The groups are shells around one centre, one inside the other: the same stretched ball of 7 dimensions in 7 sizes.
Some rows, each with its group after it:
[  7  22   9 -18  53 -13 -22  23   1  48  14 -18   9  33  -6  -2 -26  22
   4 -41 -22]
fuf
[ 27  20 -27 -19 -56  21  -7 -23  -5  16  29 -34  -8  74  -6 -17  21 -42
 -47  -9 -31]
suz
[ 27  -1  37 -22  79 -37 -10  23  -9  47 -10 -11  23  40  25  14 -31  50
  21 -26   0]
fuf
[ 28  -2  15 -26  -2   0 -11 -11 -12  39   6 -41  14  44  21   0   6  -5
 -17 -34 -12]
suz
[ 34  -5  24 -28  12 -18 -34  13 -16  22   9 -25  31  64  10  21 -14  21
 -13 -34 -18]
suz
[ 10  16  20 -16  76 -21 -10  28   2  62   6 -22  -4  21   5   2 -25  31
  22 -29 -16]
Rafak
[ 22  10  19 -21   5  -1 -34  13  -8  35  19 -47   2  39   7  16   3   1
  -8 -43 -32]
fuf
[ 27 -11  41 -20  45 -13 -19   8 -17  38  -1 -30  21  44  22  10 -15  32
   8 -32  -2]
Rafak
[ 32  16  -9 -22  20 -26   1  13   2  36  12 -10  -5  65   1   2 -11  10
  -9   6 -22]
Ruke
[ 34   3   6 -18  -6   1   3 -16 -11  26   6 -28   1  64  18  -6   8  -7
 -17  -5  -9]
manuz
[ 36  13  -4 -22 -31   0 -21 -10 -13   1  16 -18  21  85   6   3   3  -9
 -37 -19 -23]
Rafak
[ 18   2  14 -23  38 -12 -10   4  -8  46   5 -20  18  43   8  -7 -19  18
  -3 -29  -7]
manuz
[ 18  15  10 -18  72 -31  -4  23   0  45   2   2  12  47   4  -2 -35  39
  12 -14  -8]
Rafak
[ 15  11  -1 -24  42 -15   6   2   1  60   5 -18   7  34   7 -16 -16   9
  -3 -21  -8]
Ruke
[ 22   6  16 -18 -18  18 -34  -7 -16  17  20 -43  12  55   5   2   7 -10
 -24 -44 -23]
Kopu
[ 50  -7  -5 -23 -64  12   1 -35 -19   4  13 -34   6  93  18  -5  27 -30
 -46   6 -12]
somok
[ 32  11  18 -23  23 -19 -17   6 -10  24   0 -16  24  58  23  12 -10  18
  -9 -32 -14]
Ruke
[ 35  -6  -6 -23 -42  17  10 -32 -12  35  15 -48 -12  61  14 -16  27 -34
 -32   1 -12]
somok
[  7  14  24 -18  97 -28   4  29   8  86  -1 -30 -15  -2  16   0 -23  33
  36 -28 -11]
Kopu
[ 14  27 -17 -16  45 -20  -2  15   4  34  15  11   8  65 -16 -18 -33  20
  -8  -5 -16]
somok
[  9  25  -7 -21  72 -31   7  22  11  68   5  -5  -1  28   0 -12 -30  24
  11 -16 -14]
Ruke
[ 29  -9  16 -24  -7   5 -24 -12 -21  16  11 -24  34  71   6  -4  -9   5
 -27 -32  -6]
fuf
[ 23  -1  -3 -20 -14  13   1 -15  -7  46  20 -47 -16  47   1 -15  13 -22
 -19  -7 -17]
suz
[ 29  14  -2 -19  34 -22  15   4   2  47   2 -14 -10  50  16  -5  -6  10
   1   5 -11]
Rafak
[ 43 -16  20 -22   9 -12   1 -11 -19  23  -2 -18  18  75  23   1  -5  16
 -11   2   3]
suz
[ 17  17  -3 -12  44 -10   8   4   0  42   9  -6  -5  52   0 -18 -18  14
   1  -1  -8]
fuf
[ 36  -9   8 -24 -60  21 -33 -17 -21   9  27 -53  10  75   2   7  21 -26
 -41 -26 -27]
fuf
[  3  31  -6 -17  41  -7 -10  24  12  70  24 -39 -28  13 -11  -6  -8  -2
   7 -28 -36]
Kopu
[ 28  23 -17 -17   3 -11  -3   4   1  24  18  -9  -4  72  -5  -6  -6  -2
 -19   2 -25]
manuz
[ 50 -16  39 -25 -25  -5 -39  -2 -27   1   7 -43  27  78  27  33  10   9
 -20 -30 -18]
somok
[ 48 -17  21 -30 -31  -7 -25  -7 -21  15  11 -42  20  75  19  21  11  -2
 -27 -18 -17]
fuf
[ 38 -31  40 -29 -17   8 -25 -16 -28  31   6 -59  23  52  26  12  12   0
 -17 -36  -4]
Ruke
[ 22   9  29 -18  37 -12 -27  20  -8  37   9 -34   5  39  12  16 -10  22
   7 -37 -22]
suz
[ 27   8 -17 -20 -44  22   8 -35  -9  28  18 -37  -6  64   7 -25  22 -39
 -40  -7 -14]
somok
[ 28  -3  38 -21  68 -31  -8  19  -9  51  -8 -22  12  36  27  15 -20  41
  21 -23  -3]
Rafak
[ 21  22 -17 -21  -9  -4 -25  10  -1  22  30 -17   5  70 -20  -3 -10  -6
 -28 -19 -35]
Kopu
[ 22  10   7 -21  24 -13 -23  11  -8  25  13  -9  24  64  -3   0 -23  19
 -13 -27 -16]
manuz
[ 30   6  12 -20  25 -13  12  -2  -2  55   0 -37 -15  35  28   1   8   1
   4  -6 -12]
Ruke
[ 24  20 -39 -20 -33  12  18 -27   1  33  23 -20 -13  69  -8 -34  12 -37
 -40   9 -19]
Kopu
[ 30   6  -2 -16 -17   6 -14  -4 -10  16  23 -27  -4  75  -6  -4   3  -8
 -23  -3 -22]
fuf
[ 16  -1   9 -18  16   6 -12   0  -9  44  19 -34  -2  45  -5 -12  -7   2
  -8 -20 -14]
Rafak
[ 25  14  23 -23  38 -20 -10  18   1  59   3 -45 -10  20  26  19   3  10
  11 -32 -25]
Kopu
[ 15  21  -8 -14  -1   9 -19   2  -4  25  26 -22  -1  60 -14 -12  -6  -7
 -21 -22 -27]
suz
[ 23   4  30 -23  57 -25 -13  17  -7  51  -3 -26  14  31  23  12 -17  31
  13 -34  -9]
manuz
[ 29   9 -10 -25 -45  13 -15 -16  -9  25  24 -44   0  63   2  -4  19 -32
 -39 -21 -29]
manuz
[ 33  -4  21 -19  16  -6   1  -8 -12  39   0 -35  -1  48  27   1   5   5
  -2 -12  -6]
Rafak
[ 33   3   2 -21  42 -28  19   1  -3  45  -4  -4   3  59  17  -8 -16  21
   1  12   1]
somok
[ 33  -1 -20 -25 -71  25 -13 -35 -18   5  27 -32  16  90  -6 -19  17 -39
 -59 -12 -18]
Kopu
[ 44   5   7 -24 -12 -13 -11 -12 -16   1   1  -6  32  89  22   6  -3   7
 -29 -13  -9]
Kopu
[ 19   7   0 -17  20  -2  -5   8  -1  50  21 -34 -19  43  -7  -8  -4   0
  -3  -6 -21]
Ruke
[ 25 -13  34 -23  21  -3 -22   6 -15  47   9 -50   6  35  15  11  -2  12
   2 -33 -13]
manuz
[ 35  12 -20 -21 -44   8  -2 -22  -9  11  19 -21   4  84   1 -13  12 -27
 -43  -1 -20]
manuz
[ 31  -9  10 -26 -38  18 -16 -24 -19  27  16 -51  12  58  13  -5  18 -23
 -33 -29 -14]
Rafak
[ 36  20 -11 -26 -16 -16 -20   4  -5  11  15 -11  20  80   3   9  -4  -2
 -32 -18 -29]
Ruke
[ 22  37 -19 -16  42 -29   5  20  11  38  11   5  -8  58  -3  -5 -20  14
  -3   2 -26]
Ruke
[  6  21 -17 -18  41  -8   2   6   5  53  17  -6   3  44 -16 -28 -26   7
  -9 -16 -14]
Kopu
[ 28   4  19 -18  67 -33  -2  18  -6  38  -4   1  16  56  13   3 -31  43
  12  -8  -2]
suz
[ 19  13 -11 -23  -8   2 -13   1  -2  42  25 -34  -5  51 -10  -8   1 -14
 -22 -19 -28]
suz
[ 29  -8  36 -25  27 -14 -31  10 -18  30   3 -30  31  51  17  17 -15  27
  -3 -42 -10]
manuz
[ 55 -13  10 -31 -64   1 -26 -22 -26  -9  11 -32  35 100  20  16  16 -14
 -49 -17 -16]
somok
[ 42 -25  41 -32 -15  -1 -27  -9 -25  32   3 -59  23  49  33  23  14   2
 -15 -40 -10]
somok
[ 24  15 -15 -15  -3   5  14 -11   1  42  17 -29 -26  54   2 -19  10 -19
 -15   9 -18]
fuf
[ 14  16  -2 -15  33  -2   3  -5  -4  38   8  -9   7  51   2 -22 -16   8
  -8 -16  -6]
somok

New rows, each followed by its group:
[ 34  -2  17 -22  26 -22 -14  19  -7  38  11 -27  -1  57   6  16 -10  21
   2  -6 -19]
Kopu
[ 31   5  22 -23  53 -34 -13  18  -8  34  -3  -6  26  56  18  13 -26  38
   5 -22  -8]
manuz
[ 40  -5   6 -28 -26  -1  -1 -23 -15  25   4 -33  16  67  25  -2  13 -13
 -30 -15  -8]
fuf
[ 10  24 -21 -19  16  -3  -6   3   3  41  23 -11   3  53 -17 -22 -17  -4
 -20 -19 -22]
fuf
[ 27  16   2 -22  50 -34  -2  18   0  38   2   2  13  58   7   2 -26  29
   1  -8 -12]
manuz
[ 28  11  -2 -21 -36  12 -27  -6 -10  16  26 -40   2  67  -2   3  12 -21
 -33 -26 -32]
manuz
[ 15  20 -12 -17 -18  17 -11 -10  -3  33  26 -37  -9  50  -6 -16   9 -25
 -27 -24 -27]
manuz
[ 30   4  16 -23  50 -30  -1   8  -8  36  -6  -2  25  57  20   2 -24  32
   1 -15  -1]
suz
[ 36   7   9 -24  47 -38   9  10  -2  41  -8  -3  12  58  24   6 -17  28
   4  -1  -5]
Ruke
[ 24  -2  32 -22  34 -13 -33  16 -14  33   8 -29  23  47   9  15 -18  27
   0 -41 -15]
manuz
[ 33 -12  20 -27  -3  -6 -27  -1 -19  23  12 -30  28  67   7   8  -8  10
 -20 -29 -12]
manuz
[ 21  17  -1 -16  13  -2 -15   2  -6  22  16 -12  10  65  -3  -8 -12   6
 -16 -20 -18]
manuz
[ 41  -4  11 -20  -1 -14 -21   4 -18   1  12  -6  24  95   0   9 -15  19
 -21  -2 -12]
Kopu
[ 27  -5  31 -24   5   0 -35   4 -18  28  11 -43  21  49  13  15  -2   9
 -11 -45 -18]
manuz
[ 19  27  -8 -15  20  -9  -9  18   6  43  22 -27 -23  45  -6   0  -3  -2
  -3  -9 -34]
Ruke
[ 16  11  31 -21  64 -22 -13  23   0  66   0 -40  -3  10  24  14 -10  24
  21 -41 -18]
somok
[ 40  -6   7 -22 -18   1   8 -18 -11  36   7 -44 -13  57  24  -1  21 -16
 -16   3 -12]
Ruke
[ 22  30 -11 -20  17 -17 -12  15   5  34  16 -14  -1  54  -1   3  -9   3
 -12 -19 -31]
manuz
[ 13  20 -25 -21  16  -2  19  -5   9  66  18 -27 -24  35  -6 -28   0 -18
 -12  -1 -19]
Kopu
[ 35 -20  45 -30  12 -11 -34   6 -22  37   3 -51  26  43  27  27  -1  19
  -4 -46 -12]
Ruke
[ 36   6  13 -26  -4 -14 -24   2 -13  17   7 -24  25  67  17  15  -3   7
 -21 -30 -20]
manuz
[ 12  30   1 -20  52 -23  -5  24  11  64  10 -27 -13  19   8   3 -11  10
  10 -29 -29]
fuf
[ 33  27  -7 -20 -22  -6 -25   5  -5   7  21 -22   5  75   3  12   5 -10
 -29 -21 -37]
Kopu
[ 23  27   8 -19  61 -36  -7  28   6  45   2  -7   3  42  13  11 -22  30
  11 -20 -22]
fuf
[ 47 -34  51 -30  22 -20 -16  -2 -27  32 -10 -37  33  59  38  23  -6  31
   0 -22   7]
somok
[ 39  -7  32 -23 -16   3 -25  -7 -20  20   7 -51  10  56  28  20  16  -2
 -15 -32 -18]
fuf
[ 43 -21  16 -28 -53  15 -26 -28 -30   1  13 -38  35  88  14   2  12 -13
 -44 -24  -7]
fuf
[ 32  29 -16 -21   5 -21   0  10   6  32  13 -14  -9  62   6   4   0  -4
 -16  -2 -31]
Ruke
[ 22  24 -28 -20  -4  -2  21 -10   9  54  18 -29 -29  45   1 -21  12 -27
 -19   7 -24]
somok
[ 58 -24  39 -27 -17 -14 -20 -13 -30  -2  -6 -27  37  90  38  26   5  17
 -21 -14  -1]
Kopu
[ 21  10 -12 -21  34 -18  10   8   3  52  13 -11  -7  53  -7 -15 -18  10
  -4   6 -13]
Kopu
[ 26  14   0 -21   7  -9 -13  12   0  42  19 -36 -12  47   1   7   2  -3
  -9 -15 -30]
Rafak
[ 40  -8  -4 -27 -37   5   2 -32 -17  18   7 -26  20  80  17 -12  12 -18
 -40  -7  -4]
somok
[ 31 -14  32 -22  25  -8 -18  -2 -20  27   1 -24  28  60  17   4 -14  24
  -5 -26   1]
manuz
[ 20  10  -6 -21 -34  23  -7 -24  -8  37  21 -50  -6  45   7 -16  22 -35
 -32 -29 -22]
Ruke
[ 47  -2  -3 -23 -30  -8 -14 -13 -19  -9  11  -2  30 109   5   2  -5   3
 -39   3 -11]
somok
[ 34 -10  13 -21 -39  20 -12 -20 -17  31  19 -62 -12  54  14   0  28 -26
 -24 -15 -19]
fuf
[ 32 -20  24 -24 -46  26 -29 -19 -23  28  23 -72   0  52  10   6  26 -25
 -27 -32 -21]
Kopu
[ 44 -10  39 -26   6 -17 -33   8 -21  14   2 -33  29  66  27  31  -3  23
  -8 -33 -15]
suz
[ 42  -5  26 -20  16 -20 -19  14 -14  21   7 -26   6  69  15  22  -6  23
  -2  -7 -16]
somok
[ 21  27 -20 -18   5  -4  12  -5   6  45  15 -23 -19  48   5 -16   6 -17
 -15  -3 -23]
manuz
[ 48  -9   7 -21 -52  11 -12 -29 -24  -6  11 -28  19  97  17   0  17 -16
 -41  -4  -9]
Ruke
[ 24  16  12 -23  83 -49  -5  32   2  46  -5  11  23  50  10   9 -42  51
  15 -16  -9]
Kopu
[ 35 -33  51 -23  16   0 -24  -2 -27  37   3 -53  15  46  24  16   0  20
   3 -28  -1]
somok
[ 32   7 -11 -19 -48  18 -13 -21 -13   9  25 -32   2  82  -3 -10  14 -27
 -41  -9 -23]
manuz
[ 25  -6  32 -19  50 -15  -4   9  -9  54   0 -35  -2  32  22   5  -9  24
  15 -18  -5]
manuz
[ 33  -4  13 -23 -43  19 -28 -23 -23   7  16 -41  25  72  12   0  13 -18
 -39 -37 -16]
Ruke
[ 17  26 -21 -22  24 -15  12   5  10  57  14 -17 -14  40  -1 -16  -7  -6
  -9  -5 -22]
suz
[ 30  10  15 -18   6  -5 -29   4 -15   8  11 -15  25  73   7   8 -11  14
 -17 -30 -18]
Ruke
[ 23  15 -12 -21 -24  11 -12 -16  -8  21  20 -25  10  66  -2 -15   4 -20
 -35 -23 -21]
manuz
[ 42   4  -7 -28 -16 -17  -2  -2  -5  29  12 -25   1  72  10   6   6  -7
 -24   3 -21]
Kopu
[ 22  -2  34 -23  15   0 -40  10 -16  32  13 -44  21  41  10  16  -6  14
  -6 -54 -20]
Ruke
[ 27   7   4 -22  41 -27  -3  19   0  47  10 -14  -1  53   1   3 -19  22
   3  -2 -16]
Ruke
[ 34   5  19 -15  33 -18  -2   9  -7  32   2 -20  -4  57  19   8  -6  20
   6  -2 -11]
Ruke
[ 18   8  22 -22  41 -10  -8   7  -4  59   2 -40   1  20  22   3  -3  10
   7 -38 -14]
fuf
[ 30   9  -8 -17 -12   4   3 -18  -9  21  12 -18   3  73   6 -16   3 -11
 -26  -2 -11]
manuz
[ 37 -26  42 -23   3   0 -29  -7 -29  16   4 -35  33  67  19  12  -6  20
 -12 -31  -1]
suz
[ 13  28 -23 -19  -2   3   2   3  10  57  28 -40 -33  35 -10 -14   9 -26
 -15  -9 -36]
somok
